The groups are shells around one centre, one inside the other: the same stretched ball of 6 dimensions in 8 sizes.
Some rows, each with its group after it:
[ 15.5   6.9  16.5  -7.2 -10.8  -4.1   0.0   8.7 -18.4 -25.0  18.9  -5.1
   4.0]
(1)
[ 13.7   7.0   6.0  -7.6  -8.3  10.2   4.6   0.8 -16.0 -43.1  26.1 -10.9
   2.5]
(7)
[  9.0   9.9  19.0  14.1 -22.6 -33.6  -9.3  -0.6  -5.0  -0.7  -5.0  17.7
   6.0]
(1)
[  5.1   9.5  -4.9 -19.8 -16.0   5.4  15.0   9.5 -25.3 -35.4  28.0 -10.5
 -11.6]
(2)
[ -7.4  11.7  -7.4  26.6 -26.0 -36.4  -6.5 -22.7   6.8 -20.4  -8.5  28.9
  -0.5]
(4)
[ 11.7   1.1   3.2   6.5  -3.7   4.1  -4.0  -6.9  -7.9 -45.8  19.0   0.5
   0.4]
(0)
[  4.3  14.3   7.1 -19.9 -24.7  -8.3   4.0  17.2 -16.8  -3.0   5.9   1.9
   5.7]
(4)
[  6.7   8.5   8.7  25.8 -18.5 -29.1  -6.4 -17.9  -0.7 -26.0   3.1  15.9
   1.0]
(5)
[  8.5   0.7   3.6  24.4 -18.3 -21.1  -3.6  -7.9  -4.8 -18.9   2.6  17.0
 -16.4]
(2)
[ 14.0  10.4  13.3   5.5 -25.9 -15.4   7.8   3.6 -16.6 -11.2  12.0  -0.2
 -10.1]
(2)
[  8.8   9.0   5.5   6.0 -28.6 -16.9   8.1   4.4 -14.6  -6.7   6.9   5.9
 -16.0]
(0)
[ 12.0  10.7  14.0  15.8 -25.5 -17.7  -3.0  -5.1  -2.9  -8.6  -0.6   9.9
   3.0]
(5)
[ 18.7   6.3  21.5   6.1 -16.4 -12.9  -1.3   5.0 -14.8 -14.8  12.0   0.1
  -0.8]
(6)
[  6.5  11.5  10.3  -5.0 -16.1 -13.1  -3.3   2.7 -10.4 -19.9   8.4   4.8
  11.4]
(6)
[ -1.4  11.4  -0.9  -4.6 -20.4 -21.5   2.7   1.6 -14.1 -20.2   9.1   9.5
  -2.8]
(1)
[ 18.4   7.3  14.8 -20.3 -14.9  15.5   3.8  20.7 -19.2 -14.8  16.8 -11.8
   5.1]
(3)
[ 10.2   2.8  -3.5  -5.6  -6.4  15.5   4.2  -0.7 -13.5 -47.7  25.0  -7.2
  -4.4]
(7)
[ 13.7   2.0   2.3  23.5 -21.6  -6.3   3.9  -8.7  -5.9 -23.2   8.6   6.9
 -19.8]
(2)
[ 15.8   4.2  17.0  35.5 -23.7 -25.8  -8.6 -12.2   2.6  -7.2  -5.9  18.3
  -5.3]
(3)
[  1.3   8.0  -7.6   0.2 -18.4  -0.3   0.9  -3.4  -4.5 -27.3   6.5   7.8
  -1.0]
(6)
[  2.6  13.6  10.6   2.8 -18.2 -31.6  -2.7  -4.1 -11.8 -21.0   8.4  10.3
   7.7]
(4)
[  8.5   4.0  -6.7   4.9 -14.6   2.7  11.8  -6.0 -16.4 -44.1  25.4  -4.4
 -20.3]
(7)
[  5.6  10.8  15.6  19.7 -23.2 -34.4 -13.8  -7.7   3.1  -2.4 -11.4  23.5
  12.6]
(0)
[  4.7   7.8   5.7  -0.1 -17.7 -21.2   1.2   3.7 -15.8 -18.3  10.4   8.1
  -6.3]
(6)
[ 14.6  10.4  25.5   9.5 -21.6 -27.9  -7.6   3.9  -8.8  -0.3  -0.5  10.4
   8.9]
(7)
[ 22.0   3.9  14.4  18.5 -21.5   1.9   1.3  -2.6  -5.3 -15.9   7.7   0.0
  -7.9]
(3)
[  1.9   6.8   5.3  17.9 -19.1 -27.5 -11.9  -8.3   2.4 -12.1  -7.7  23.9
   4.9]
(7)
[ 16.5   4.3  12.4  18.8 -16.6 -13.0   1.9  -7.4 -11.1 -27.7  14.9   2.2
 -11.0]
(5)
[  7.3   5.0  12.9  10.6 -13.4 -20.6 -15.4  -1.0  -0.4 -11.6  -5.1  18.9
  11.8]
(2)
[  3.9   6.1   0.1  18.8 -14.5 -14.2  -7.8 -15.6   2.4 -31.7   2.8  15.4
   3.6]
(1)
[ -0.7  13.5   2.9  24.4 -26.4 -32.4  -8.3 -19.2   7.0 -14.9  -9.0  23.9
   8.4]
(2)
[  9.1   5.3   8.8  -5.3 -11.8 -10.8   0.0   7.8 -17.9 -23.5  15.4   2.3
  -3.2]
(6)
[ -3.1  12.8  -2.8   9.0 -22.6 -20.7  -5.7 -10.8   2.1 -19.2  -3.8  18.5
   9.1]
(5)
[ 10.0   2.8   9.5   6.3 -14.7 -17.1  -2.4   4.3 -13.7 -17.0   8.8   9.0
  -8.8]
(6)
[ 15.3   6.3  24.9  19.5 -22.9 -31.0 -10.7   2.4  -4.8   5.8  -7.1  17.3
   2.1]
(0)
[ 10.2   2.6  20.1  14.8 -15.3 -33.8 -14.9   4.6  -6.4  -0.2  -6.1  22.0
   1.9]
(4)
[ 11.3   2.1   6.8  13.8 -16.4  -8.3  -5.1  -1.6  -4.3 -17.3   2.8  11.1
  -5.4]
(1)
[  2.2  13.6   8.6   5.4 -26.2 -30.7  -1.9  -0.4  -8.1  -5.3  -1.2  15.0
   2.5]
(1)
[  5.1  12.6  -0.3 -12.5 -15.6   3.0   6.3   0.8 -14.3 -35.5  19.8  -5.7
   5.4]
(5)
[ -1.4  13.3   1.4  -6.9 -20.1 -17.7  -1.8   1.9  -9.0 -17.1   4.1  10.5
   8.5]
(1)
[  0.0   7.7  -0.1  12.2 -11.1 -19.4  -9.3 -14.4  -0.4 -35.5   5.1  16.0
   8.6]
(0)
[ 16.9   6.4  13.8  -2.3 -22.5  -0.5   3.7  13.0 -14.7  -5.6   8.3  -1.3
  -6.0]
(7)
[ 14.9   3.1   8.6  28.4 -20.2  -7.8  -5.6 -12.4   3.2 -19.2  -0.2  11.9
  -4.7]
(4)
[  3.5   4.5  -9.0   0.1 -15.8  -3.2   9.3  -1.7 -16.1 -36.6  20.0   1.5
 -18.6]
(5)
[ 17.6   7.0  17.1   3.5 -19.0 -10.7   4.7   6.2 -18.4 -16.0  15.7  -2.8
  -7.9]
(5)
[ 13.2   9.3  21.7  14.0 -21.1 -21.5 -12.7  -0.4   0.4  -0.8  -7.7  15.1
  14.6]
(2)
[  1.0   1.7  -5.6   4.0 -13.6 -11.2  -3.0   0.5  -8.3 -24.1   5.8  14.5
  -9.9]
(3)
[ 13.6   0.2  -1.1  -7.7  -3.2  20.1   4.4   3.1 -16.4 -48.9  28.3 -10.4
  -6.4]
(4)
[  8.7   7.3  13.5  10.6 -15.8 -27.3  -4.4  -2.7 -11.5 -19.2   8.1  10.6
  -1.0]
(6)
[-11.6  13.1 -24.1   4.2 -20.2 -10.0   7.5 -20.2  -3.3 -48.0  12.8  10.7
  -5.3]
(4)
[ 11.1  10.4  13.6  31.4 -24.9 -31.0  -3.5 -18.0  -0.6 -17.5   1.1  14.4
  -2.0]
(3)
[  8.5  -0.9   6.9   7.4  -9.7 -16.4  -6.5   4.2 -12.0 -20.4   7.8  12.9
  -9.5]
(3)
[  3.8   3.6  -6.1   3.0 -10.0  -6.2   4.9  -5.8 -14.9 -44.1  21.8   2.4
 -13.2]
(0)
[  7.7   5.5  14.9  -3.6 -14.4 -21.3  -8.7  12.3 -12.8  -5.4   1.8  12.6
   4.6]
(0)
[  3.3   7.9   3.3  21.3 -17.9 -30.6  -2.5 -15.6  -5.8 -29.0   7.3  15.4
  -6.0]
(7)
[  5.3  14.4   7.1   0.3 -31.3 -13.7   0.2   4.8  -4.4   2.5  -5.4  10.6
   5.5]
(3)

New rows, each followed by its group:
[ 18.7  10.1  20.4  13.8 -25.3 -14.3   1.2  -0.6  -9.1  -8.0   6.0   2.1
  -1.1]
(4)
[  1.2   5.4 -13.3   6.5 -21.2  -7.4  12.3  -5.8 -14.3 -34.0  17.1   4.8
 -25.5]
(2)
[  7.4   4.3   1.7  21.7 -17.9 -20.4   1.1 -12.2  -7.9 -29.4  10.5  11.1
 -15.1]
(5)
[ -2.7   8.4  -5.1  -1.5 -12.9 -16.6  -1.2  -4.7 -10.2 -33.7  11.6  10.6
   0.3]
(7)
[ -2.9  11.6   2.9  -1.7 -20.9 -30.1  -3.3   2.2 -10.3 -11.2   1.0  16.8
   2.6]
(7)
[  5.2   9.5   4.3 -19.3 -13.2  -7.6   6.5  12.2 -24.3 -26.9  21.8  -4.0
  -2.1]
(4)
[ 10.8   7.6   4.9  -4.6 -20.7  -4.6   9.6   7.9 -19.7 -19.6  17.3  -3.1
 -12.9]
(6)
[ 20.7   5.0   9.7   1.6 -18.6  13.6   8.1   5.1 -14.1 -24.1  18.4 -10.0
  -9.0]
(0)
[ -4.4  15.2  -7.3   9.3 -26.3 -18.3   0.6 -14.6   0.9 -24.0   0.3  14.8
   4.6]
(5)
[ 14.0  -0.3  10.1  27.6 -13.6 -20.8  -4.0 -10.3  -7.3 -26.4   9.2  11.9
 -14.9]
(2)
[  9.4  10.5  18.5  14.1 -22.5 -33.0  -6.8  -2.2  -6.8  -5.0  -1.3  14.9
   4.6]
(1)
[  8.1   7.1   8.4   3.0 -16.0 -20.9   3.1   1.4 -18.3 -24.0  15.9   4.3
  -9.1]
(7)
[ 15.5   9.5  28.8   3.5 -19.0 -27.9  -8.9  10.0 -12.5   2.1   0.8   9.2
  10.4]
(0)
[ 14.2  11.5  11.3   9.1 -20.9  -4.2   2.0  -7.0  -6.3 -25.0  11.3  -1.3
   4.9]
(0)
[ 25.0   1.5  23.0  12.5 -16.0  -5.2  -0.3   6.3 -14.4 -13.4  12.8  -1.9
  -9.4]
(0)
[ 13.0   2.4   8.6  19.2 -16.2 -16.7   0.0  -5.9 -10.4 -24.5  11.2   7.9
 -14.3]
(1)
[  2.6   8.6   6.4  32.1 -18.0 -37.9 -10.2 -23.7   3.3 -27.2  -1.0  23.1
   2.6]
(4)
[ -5.8  15.3  -8.3  -3.7 -27.6 -25.2  10.9  -2.4 -15.9 -21.4  11.1   8.7
 -10.8]
(3)
[ 18.0   5.8  18.5   3.2 -21.7  -9.0   0.7  11.5 -14.2  -3.0   6.4   2.2
  -5.6]
(5)
[  3.3   2.3 -11.1  -4.9 -13.1   7.7   5.4   2.6 -12.4 -34.6  16.0   2.4
 -13.5]
(2)
[ 16.0   4.7  21.9 -10.8 -16.1 -10.9  -3.8  23.0 -19.5   1.9   6.4   2.9
   0.8]
(4)
[  5.2   6.0  -3.4   0.2 -10.8  -4.7   5.8  -5.3 -15.5 -43.9  23.1  -0.8
  -8.8]
(5)
[  0.2   9.0  -7.8  16.9 -16.9 -13.7   0.5 -20.4  -1.4 -42.0  10.5  10.8
  -3.1]
(1)
[  8.8   1.9 -11.4 -11.5 -13.0  25.0  11.2   6.9 -15.6 -38.8  23.0  -8.7
 -15.4]
(3)
[ 14.0   8.9  19.3  22.2 -20.1 -25.1  -7.5  -9.5  -2.6 -14.4   1.3  11.8
   5.5]
(5)
[ -2.8   5.6 -17.6   8.1 -15.4  -8.9   9.7 -13.9 -11.9 -48.6  20.7   6.1
 -20.4]
(3)
[  8.1  10.9  15.3   9.2 -23.9 -29.6  -3.8   1.0  -8.9  -3.9  -0.3  13.3
   1.9]
(6)
[ -4.9  12.8 -11.2  -0.7 -23.1 -19.3  10.7  -6.8 -14.7 -31.9  15.3   6.9
 -12.4]
(2)
[  1.3   6.0  -6.1   9.4 -17.3  -7.7  -3.2  -8.1  -1.0 -27.1   3.0  13.6
  -1.9]
(1)
[ 10.5   1.4   3.1  27.1 -18.8 -13.3  -3.9 -11.7  -0.5 -21.9   2.0  14.7
 -12.5]
(0)
[  1.2   9.4  -8.5  -2.9 -13.6   3.9   2.2  -7.8  -6.0 -41.9  14.8   2.0
   4.0]
(1)
[  5.3   5.4   7.8   2.8 -16.3 -22.8  -4.2   5.1 -12.3 -12.7   4.5  13.2
  -4.2]
(1)
[ 16.6   6.4  11.8  -2.2 -14.3  -1.1   7.4   4.7 -20.3 -29.7  23.8  -8.6
  -7.7]
(5)
[  5.9   2.8   1.8  13.9 -15.1 -23.3   1.9  -5.3 -14.1 -28.3  13.5  10.6
 -18.1]
(4)
[  9.8   3.0  13.4   5.6 -14.1 -16.7 -11.1   6.6  -6.6  -7.7  -1.4  15.0
   3.5]
(0)
[ 12.3   8.1  15.3  12.8 -16.5 -23.4  -1.4  -5.3 -12.1 -23.3  12.1   5.6
  -1.8]
(5)
[ -4.0   4.3 -16.1  14.7 -13.9 -12.0   1.0 -17.4  -3.4 -44.3  11.1  14.4
 -12.4]
(4)
[ 10.1   5.0   9.5  33.7 -22.6 -31.0  -4.3 -15.5  -1.6 -16.7   0.1  18.4
 -11.6]
(2)
[  8.0   6.3  -0.1  -8.3  -7.6   7.8   2.0  -0.1 -13.3 -43.3  22.1  -4.9
   3.2]
(5)
[ 12.7   9.6   3.7 -17.3 -16.6  16.2   9.4  10.9 -17.8 -28.1  21.4 -12.6
   0.3]
(7)
[  4.7   9.8   9.7  21.4 -24.6 -38.7  -2.7  -9.5  -6.8 -11.5   0.5  18.4
  -6.6]
(0)
[ -8.7  17.6 -18.3   5.7 -31.3 -15.6  11.8 -16.4  -4.3 -30.7   7.5  10.1
  -7.5]
(4)
[ 22.9   4.5  21.2  -3.1 -12.5   8.2  -2.2  10.9 -13.2 -17.7  13.8  -7.1
   6.0]
(0)
[  3.6  10.4 -11.4  -0.5 -24.1  10.0  10.1  -5.3  -6.0 -31.0  12.1  -0.5
  -7.1]
(5)
[  8.6  11.1  15.0  18.4 -25.7 -26.1  -9.5  -6.2   2.1  -2.1  -9.1  18.3
   9.3]
(0)
[ 21.7   2.4  15.0   1.8 -10.0  15.6  -4.2   4.7  -7.2 -25.8  12.9  -5.4
   6.4]
(3)
[ 15.9   7.7  19.5  23.1 -21.2 -22.2  -6.6  -7.7  -2.8 -11.6   0.7  11.1
   2.4]
(5)
[ -2.4   5.3  -7.0  20.0 -18.4 -23.9  -5.4 -14.5   0.4 -26.0  -0.6  22.3
  -7.3]
(0)
[ 15.1   0.1   0.6  13.3  -7.6  13.0  -0.6 -10.4  -4.5 -46.2  18.5  -1.8
  -5.4]
(2)
[ 20.3   5.2  24.2   1.1 -19.3 -11.2  -2.1  14.9 -15.8  -0.3   6.4   1.7
  -1.7]
(7)
[ -2.8  11.3  -9.0  10.6 -18.8 -12.2  -1.3 -17.4   0.8 -36.5   5.7  12.6
   4.0]
(1)
[  7.2   8.4  11.9  29.6 -21.3 -30.4 -12.9 -16.3   6.5 -12.9  -8.6  23.0
   7.6]
(0)
[  7.1   6.2  -1.3   4.3 -20.6   1.4   0.3  -0.2  -3.9 -18.9   3.7   7.1
  -3.2]
(5)
[  3.9  14.2   7.7  -4.0 -23.1 -21.6   3.2   2.7 -14.4 -14.7   9.0   5.3
   2.2]
(5)
[ -0.1   8.2  -7.4  25.6 -17.4 -18.8  -2.3 -26.0   2.9 -41.9   6.8  15.5
  -3.0]
(0)
[ 13.4   6.9  12.4  25.5 -17.0 -19.9  -3.3 -15.7  -3.9 -29.1   9.4   8.2
  -2.2]
(7)
[ 16.5   0.1  16.5  13.6  -7.9  -9.5 -10.8  -0.9  -6.3 -23.2   7.3   8.3
   2.4]
(5)
[ -2.6   9.6 -24.4 -12.8 -20.6  12.7  21.8  -2.3 -19.3 -47.7  28.4  -8.0
 -22.8]
(3)
[ -7.7  10.0 -25.3   9.1 -24.1  -7.5  13.7 -17.7  -6.9 -44.0  15.2   8.3
 -21.0]
(4)
